The same things were measured in two ways. Each way mixes the same 9 hidden numbers, adds some noise and spreads widely along 6 directions of its own, which tell nothing about the thing.
In the rows, 128 means zero.
Some things both ways: the first way, then the second way.
[124 143 117 147 127 136  85 114 143 139 142 144 107 166 102 121 146 155
 134 147 126  73 136]
[167 172  80 107 100 171 116 137  73 103 147  81 158 187 160 140  86  76
 173 130 104 206 108  64 156]

[ 77 156 136  92 130 119 182 146  98  86 124  96  72  79 114 111 136  90
  75 100 134 141 102]
[132 158 148 161  95 169  86 117 104 178 173 119 162 162 131 116  77 155
 136  95 113 156 131  99  87]

[139 140 162 142 111 144 110  82 153 115 109 129 114  87 119 174  91 129
 116 182  94 136 144]
[165 158 105 129 140 150 117 106 109 120 145  92 138 162 129 134 121  88
 140  70 137 213 101 120 166]

[184 126 145 133  84  93 153 121 205  73 130 121 172  59 196 180 116 119
  74 102  99 127 109]
[100 134 168 146  67 172  99 144 121 206 168 105 140 139 128 134  59 159
 116 128 125 101 138 106 106]

[142 101  89 150 177 134 142 152 106 118 116 155  98 122 134 162 153 124
  81 108 124 161 148]
[161 139  54 137 148 152  85 160  83 162 156 138 120 171 142 145 127 123
 194 149 115 164 111  75 120]

[105 125 150 139 104  90 101 143  81 176 162 158  80 162  64 110 111 114
 137 123 139 123 162]
[127 133 130 175 134 153  98 152 130 180 169 111 138 169 112 109 109 157
 132 100 151 149 110 134 122]

[ 77  87 114 117 147 118 180 193 118 113 153 172 122 120 137 163 136  70
  72  84 105 139 141]
[141  98 100 119  96 145 165 121  98 114 118 110 155 151 112 156 143 137
 100 108 115 170 134 109  95]

[107  97 155  84 125 120 166 155 109 138 186 181 130 137 136 127 114  97
 142 101 136 113 119]
[190 139  66 158 172 129 101 121  99 138 142 123  92 159 119 155 133  76
 176 144 131 146  93  97 148]

[119 118 147  76 138 118 123 159  84 159 159 116  98 138 109  57 151 112
 146  98 159 123  99]
[120 113 135 151  86 144 115 154 121 159 136 106 146 170 107 130 112 148
 107 126 134 108 106 107 101]

[ 95 134 150 156 110 109 129 107 106 138 145 165  57 140  79 171 103 109
 100 163 112 122 170]
[139 115 124 159 119 152 116 138 102 121 135 138 122 191 129 141 128 132
 139 145  98 116 101  74  70]

[113 113 133  99 164 136 124 169 132 111 138 102 138 108 154 123  79 128
  99 117 148 124 107]
[128 139 169 167 113 188 136  77  92 174 191 118 160 172 131 105  93 157
  97 117 131 116  98 109  57]

[ 88 138 145  76 136 140 131 172  79 114 190 108 130 127 128  84 134 131
 124  80 157  87  84]
[197 134  98 146 157 128 143 103 104 131 151  91 133 153 127 186 111  98
 121 101 104 166 122  91 150]

[ 76 119 157  94 116 124 144 177 118 140 150 143 142 112 104 111 124  68
 114  86 102 129 115]
[122 125 107 141 111 133 139 156 142 145 133 107 161 170 116 144 137 164
  73  71 113 161 139 111  83]

[121 126 121 152 120 102 154 127 113 119 117 127  73  90 107 162 122 105
  88 134 110 165 160]
[ 97  95 144 128  56 154 126 140 121 149 111 124 141 137 109 146 117 164
 107 114 131 144 148 122  89]

[153 152 189 109 114 147 103  99 148  98 150 113 139 117 156 134 137 137
 118 136 130  99 102]
[129 134 179 121  68 174 182 138 100 147 149  69 174 166 114 128  78 123
  70 120 133 123 115 105 120]

[143 158 100 181 120 123  77 107 150 116  88 117 103 108  99 165 117 163
 104 164 107 115 160]
[156 143 108 140 121 137 112 138 112 119 152 102 134 177 130 127 117 108
 150  99 106 187 100  93 141]

[118 122 137 131 129 105 176 129 101 127 113 158  84  96 106 152 122  71
  91  98 108 191 145]
[100 120 119 121  94 151 120 118 104 159 120 120 112 121 115 118 120 108
 143 153 140 116 101 115 129]

[151 122 148 117 140 147 155 113 124  82 122 134 116  72 161 180 133 124
  89 137 112 152 125]
[151 107  86 127 101 131 119 147 104 109 104 130 134 155 120 183 132 128
 142 122  97 170 152  84 106]

[113 130 125 101 116 114 170 153 151  92 109 148 143  70 141 155 139  82
  89  93  97 139 107]
[114 130  90 118  53 136 113 122 103  89 102  95 154 154 138 126 117 118
 145 130  78 159 136  76 110]

[124 135  62 119 151 120 116 177 163 108 113 112 153 122 134  83 144 154
 130  89 147 102 104]
[132 125 105 143 111 137 100 182 116 154 116 137 152 177 115 159 127 167
 123  97 109 153 144  90  77]

[148 105 193 137  93 121 145  95 138 115 162 172 115 104 129 187 106 120
 112 151 108 147 139]
[112 135 169 140  77 184 115 146 110 164 185 108 129 158 141 124  71 140
 132 134 116 134 120  92 105]

[165  73 115 116 154 125 111 166 137 144 141 169 172 123 159 148  80 146
 147 123 138 141 142]
[128  99 117 150 114 138 132 113 109 145 140 123 107 141 101 121 140 124
 133 145 146 123  97 132 116]

[ 68 166 111 145 115 136 148 113 176  77 138 108  96 114 115 135 111 145
 119 158 115  79 146]
[131 126 102 106  97 161 147 127  97 138 110 108 158 142 117 158 127 125
 117 108 140 182 142 126 121]

[ 93 157 142 123 116 154 127  88 149  94 136  94  71  98 106 129 122 156
 128 193 121  88 124]
[134  99 119 125 108 130 142 131 110 141 110 109 136 140  98 129 142 117
 107 112 148 148  94 125 137]

[117 127 170 140 130 142 129 107 101 125 141 160  85 125 102 168 118 118
 102 153 122 139 141]
[126 124 189 128  65 173 149 135  99 137 171 107 155 173 131 119  85 140
 101 124  96 136 113  82  84]

[120 157  62 176 114  84 116 133 134 143 106 126  65 132  80 131 165 118
  91 119 104 109 163]
[141 114 110 125  94 124 118 150 102 117 111 108 127 156 113 135 132 100
 138 133 115 127  88  86 140]

Other things, the second way, with their names:
k108: [135 135  64 144 119 143 104 132 103 125 144 135 124 174 141 141 140 129
 155 140  83 150 126  72  77]
k532: [165 144 138 136 146 129 124 102 100 120 124 117  93 160 100 125 140  52
 142 128 141 137  50 113 154]
k850: [ 94 100 112 128  67 150 128 165 124 126 129 130 118 170 132 151 135 143
 115 163  86  93 126  72  61]
k371: [133 128  71  88  82 151 156  99  76  91 104  84 119 136 141 142 131  52
 153 177 107 145  98  87 159]
k989: [133 126 111 146  90 141  93 123 112 166 156 111  82 130 119 148 101  88
 166 192 115  82 112  90 134]
k795: [ 96  98 109 116  49 151 127 177  92 150  89 106 165 132 109 140 103 155
 133 143 138 133 151 109 127]
k923: [139  87  37 124 135 124 116 130 103  94  88 135 110 160 135 173 183 118
 158 137 100 163 115  84 108]
k631: [117 144 202 181  90 167 117 167 149 208 224 113 114 177 108 124  70 164
  88 121 124  91 122 112  67]
k552: [182 154 135 153 167 137 137 108 127 152 182 114  86 159  87 125 134  70
 122  98 167 172  74 150 148]
k787: [ 92 121  35 112  88 151  90 160  84 167  98 127 145 128 139 130 132 138
 172 169 128 130 127  92 118]
k247: [108  94 118 137  79 144 135 161 113 140 131 114 107 156 101 114 139 121
 138 175 142  97  93 118 115]
k525: [155 111  45 143 163  92 116 166 116 159  89 129 118 142  78 143 179 104
 131 122 160 135  94 126 140]
k705: [135 159  89 124 141 172 120 107  87 146 161  96 110 154 149 115 113  69
 162 161 131 134  69  93 155]
k480: [143 142 149 130  85 171  89 153 101 174 157  98 156 149 130 131  67 136
 147  89 140 187 123 102 155]
k187: [106 128 162 117  61 140 141  88 127 133 124  77 142 111 120 127  99  99
  89 100 108 130 112 110 147]
k492: [133 132  68 126  96 152 108 137  82 161 142 105 169 136 125 110 111 146
 165 118 143 185 128 116 139]
k369: [125 123  96 121  99 165 128 101  86 128 147 113 154 158 162 153 111 132
 130 135  77 144 124  67  88]
k24: [150  87  78 144 141  97 103 132 119 140  89 137  98 127  90 155 174 107
 147 117 147 140  92 125 150]
k266: [157 130 104 119 115 129 117 154 104 138 104 118 156 149 109 158 123 119
 129  85 128 188 133 102 141]
k673: [134  81 144 135 115 116 180 138 133 140 140  91 132 144 101 124 151 124
  65 105 134 112  73 121 137]
k568: [133 161 106 128 120 172  99 185 121 181 178 120 124 182 150 162  95 131
 138 122 105 150 122  73 106]
k919: [121 137 100 145 160 143 129 176 117 176 131 126 143 164  99  96 154 135
 118 110 174 145  79 137 126]
k25: [136  93  80 136 112 118 111 135 117 105  89 134 119 153 118 176 154 132
 137 115 102 152 135  94 102]
k312: [142  93 117 113 107 119 167 106  94 103  92 100 150 141 110 136 151 107
  91 114 118 137  87  98 125]
k625: [143 140 128 128 105 155 112 129  93 135 137 120 150 164 133 124 105 113
 143 117 105 158 100  78 113]
k929: [165 165 148 150 121 145 127 115  96 158 172 114 133 158 105 116  85 101
 139 124 128 144 100  99 117]
k514: [141 174 108 130 132 157  94 118 113 169 169 115 102 130 137 148  98  81
 157 129 127 155 112 102 149]
k777: [112 119  31  96  91 151 116 151 105 121  91 101 162 135 144 167 139 138
 151 109 123 204 160 106 141]
k329: [115 119  91 114  92 140 150 137  93 118 132  93 158 162 126  92 143 115
 125 133 122 148  75  89 125]
k295: [141 105 121 122 105 132 126 129 113 132 110 106 154 139 122 143 134 130
 115  66 130 200 114 113 148]
k620: [197 169  78 127 133 145  67 140 105 158 141 121 141 148 128 185  93 109
 173  57 129 252 156 108 161]
k419: [119 121 122 123  49 158 142 102  90 105 132 110 148 150 128 129 105 127
 132 141  89 155 148  95  80]
k908: [129 116 142 124 102 140 162 114 108 167 143  82 156 117  93  92 119 119
  93  95 173 151  89 153 166]
k710: [145 103 121 119 116 151 131 109 109 118 125 124 122 151 131 162 138 124
 122  95 123 186 113 110 114]
k147: [165 130 124 146 150 129  98 154 108 162 113 143 138 157 105 170 122 131
 132  93 129 159 125  96 115]
k287: [153 143  84 138 154 153 129  98 102 140 124 108 165 156 121 145 130 128
 118  79 145 196 132 137 114]
k872: [139 141  49 158 128 128  69 115 109 131 111 128 123 161 129 148 142 110
 174 134 108 143 117  85 107]
k732: [140 116  46 146 134 126 111 124  99 160 149 125 132 149 127 125 148 126
 154 151 110 123  96  83  98]
k881: [126 121 119 116  57 129 127 151 130 155 114 106 163 128 100 167 103 143
  92  84 122 166 164 113 114]
k99: [114 109  76 138 108 141 103 111  99 145 133 128 120 141 148 138 130 130
 153 168  85 103 106  68  97]
k664: [129 120 125 121  88 163 136 137 103 136 116 111 154 162 108 139 124 135
 110 102 145 172 123 124 106]
k90: [ 95 105 147 142  39 138  91 143 125 153 145 114 133 135 128 122  88 149
 139 133  88 119 126  79 109]
k554: [149 132 132 130 143 129 114 139 136 175 154 117 110 141 112 134 132 106
 108  78 144 159  80 122 151]
k137: [152 118 101 121 115 145 115 150 108 112 132 117 110 173 133 156 139 101
 146 132 103 154  94  77 125]
k547: [152 144  65 131 125 124 142  94 131 108 134  93 139 153 115 138 155  99
 110  74 125 203 118 128 126]
k20: [179 102  87 142 164  93 106 142 127 147 122 137  90 142  92 163 170  96
 128  96 137 155  83 110 146]
k246: [ 98  89 118 124  81 146 124 158 109 160 124 108 146 134 127 133 117 159
 118 134 123 121 122 104 119]
k854: [105 136 130 141  86 158 116 133 126 155 160 128 124 165 128 121 117 137
 119 135 101 124 118  93  65]
k214: [169 112  76 129 165 112 166 146 113 106  89 114 156 171 116 186 163 122
  91  80 107 178 130  95 113]
k890: [146 153 165 146 101 172 121  94 103 136 179 107 126 177 137 127  90 102
 126 128  96 130  90  80  95]
k407: [144  94 101 123 152 128  98 130  99  58  68 151 117 176 152 168 175 119
 162  91  84 201  96  69 126]
k718: [176 146  52 145 148 127  86 134  91 164 151 130 134 147 116 137 127 118
 185 114 140 192 119 108 139]
k356: [136 114 121 153 115 129 134 106 137 119 127 109 117 156 103 148 144 121
  96  98 118 138 113 119 100]
k901: [145 133 140 139  81 135 157 116  93 119 123  99 164 152  89 116 105 108
 109 118 124 150 123 108 114]
k545: [124 126 154 139  76 135 150 113  91 163 130  96 183 136  97 105  89 133
  91 124 128 106 112  99 111]
k651: [ 72 102  87 159  61 122  95 172 141 192 127 121 155 134  95  92 129 195
 123 112 143 123 142 131  87]
k331: [122 112 118 167 136 142 120 159  98 160 134 135 150 180 111  99 132 159
 131 136 136 111  89 104  89]
k519: [134 119  97 118  66 145 126 137  95  72 101  99 113 166 123 132 136  81
 167 163 112 148  98  89 139]
k156: [ 85 104  51 143  91 141 115 151 109 173 121 109 168 133 123 102 139 177
 139 127 141 138 131 128 111]
k28: [116  90 154 144 102 134 133 136 118 158 114 126 128 137  97 130 130 143
  98 116 140 103 103 126 109]
k153: [156 108  43 139 174 118 134 143 102 117 101 117 131 165 135 166 169 110
 135 126 112 149  96  85 138]
k82: [113 167 143 131  71 166  83 171 116 158 136 127 145 165 114 122  83 136
 152 102 125 184 151 113 102]

Some of these things the first way, each followed by its name:
[ 86  89 134 120 130 120 185 177 139 108 139 202 150 104 136 185 111  61
  78  86  91 156 137] : k108
[100 183 126 127 144 148 151  98  84  90  93  80  31  85  96 125 173 110
  81 140 121 145 127] : k266
[ 65 172 173 122 117 172 116  80 165  94 135 132 102 135  88 120 106 155
 160 195 135  85 126] : k919
[ 92  94 125  77 138 138 215 154 143  91 135 130 111  62 148 134 148  83
  98 112  99 142 102] : k20
[131 141  87 133 159 132 126 130 152  99 101 111 106 105 130 121 136 158
 103 131 138 115 111] : k625
[187  98 114 138 135 109 103 131 124 153 101 168 122 115 125 152 130 129
 141 136 116 163 157] : k519
[115 129 106 161 148 135  85 127 130 145 136 115 103 134 101 144  87 155
 103 146 115 101 145] : k369
[109 149 131 106 176 152  96 149  70 139 116  94 104 126 103  93  93 135
 132 123 156 143 128] : k287
[159  91 150 113 136 135 127 145 175 100 129 146 177  85 184 177 105 119
  91 128 104 131 113] : k156
[149  96  60 144 159 120  98 163 150 172  99 129 147 124 105  98 114 140
 145 101 115 145 135] : k554
[129  71 186 106 119 138 120 143 127 165 181 175 140 132 123 151 116  92
 121 132  92 120 124] : k673
[125 158 141 176  85 111  61  98 126 161 149 136 118 149  71 136  72 155
 166 155 121 100 178] : k631
[169  58  43 151 171 109  89 196 168 159 115 156 181 126 146 139  93 158
 129 108 121 133 149] : k923
[118 121 107 146 106  87 159 159 147 103 125 161 112 112 130 154 153 109
 102 103 118 143 157] : k247
[102 106 106 116 144 111 157 142  73 172 160 163  65 145  81 103 142  89
 135  98 127 136 141] : k620
[ 87 132  93 139 123 103 157 150 154 106 120 130  86 114 113 131 139 104
  97 122 112 125 150] : k664
[104 150 149 129 127 146  93 102  87 152 166 102  50 147  65  85 129 172
 150 169 153  92 121] : k246
[141 120 128 101 173 173 125 124 127  96 124 109 116 100 159 133 128 163
 117 152 142 121 104] : k492
[167 116 100 116 163 145 107 145 153 120 111 133 180 113 157 120 119 154
 147 106 133 133 115] : k371
[112 130 165 135 138 154 115  94  90 145 144 168  96 130  93 168  68 131
 143 173 122 130 164] : k419
[147 126 119 119  82  86 186 142 183  80 147 146 164  67 182 170 123 105
 103  83 103 122 121] : k989
[137 162  85 140 144 135 114 100 160  95 107  96 101 109 129 127 120 174
 115 149 133  93 123] : k147
[ 82 113 144 104 135 140 132 132 104 159 183 147 103 139  88 112  83 128
 142 138 131  91 115] : k99
[118 144 116 123 119 104 159 132  85 120 113 115  61  78  92 128 151 108
  92 109 123 160 125] : k90
[107 143 190 147  92 127 153  67 124 141 151 181  99 110  80 177  75  84
 127 148  85 145 161] : k514
[127 169 124 121 135 145 119 113 150  81 108 138 148 107 153 162 112 139
 114 133 123 101 127] : k901
[114 117 134 143 123 139 106 117 133 154 141 150 120 133  89 136  93 138
 158 155 112 118 152] : k850
[123 123  59 153 156 111 118 174 125 132  90 148 150 118 116 137  96 127
 142  96 125 166 178] : k552
[146  87 163 102 150 144 109 139 128 168 160 184 170 151 125 111  91 123
 165 105 141 138 111] : k705
[151  94 136  65 151 144 101 173 128 149 131 119 200  93 152  86  70 137
 180 104 146 138  96] : k356
[131 162 144 168 103 153 102  71 199  90 118 102 122 100 117 156 115 167
 123 179  96  97 134] : k568
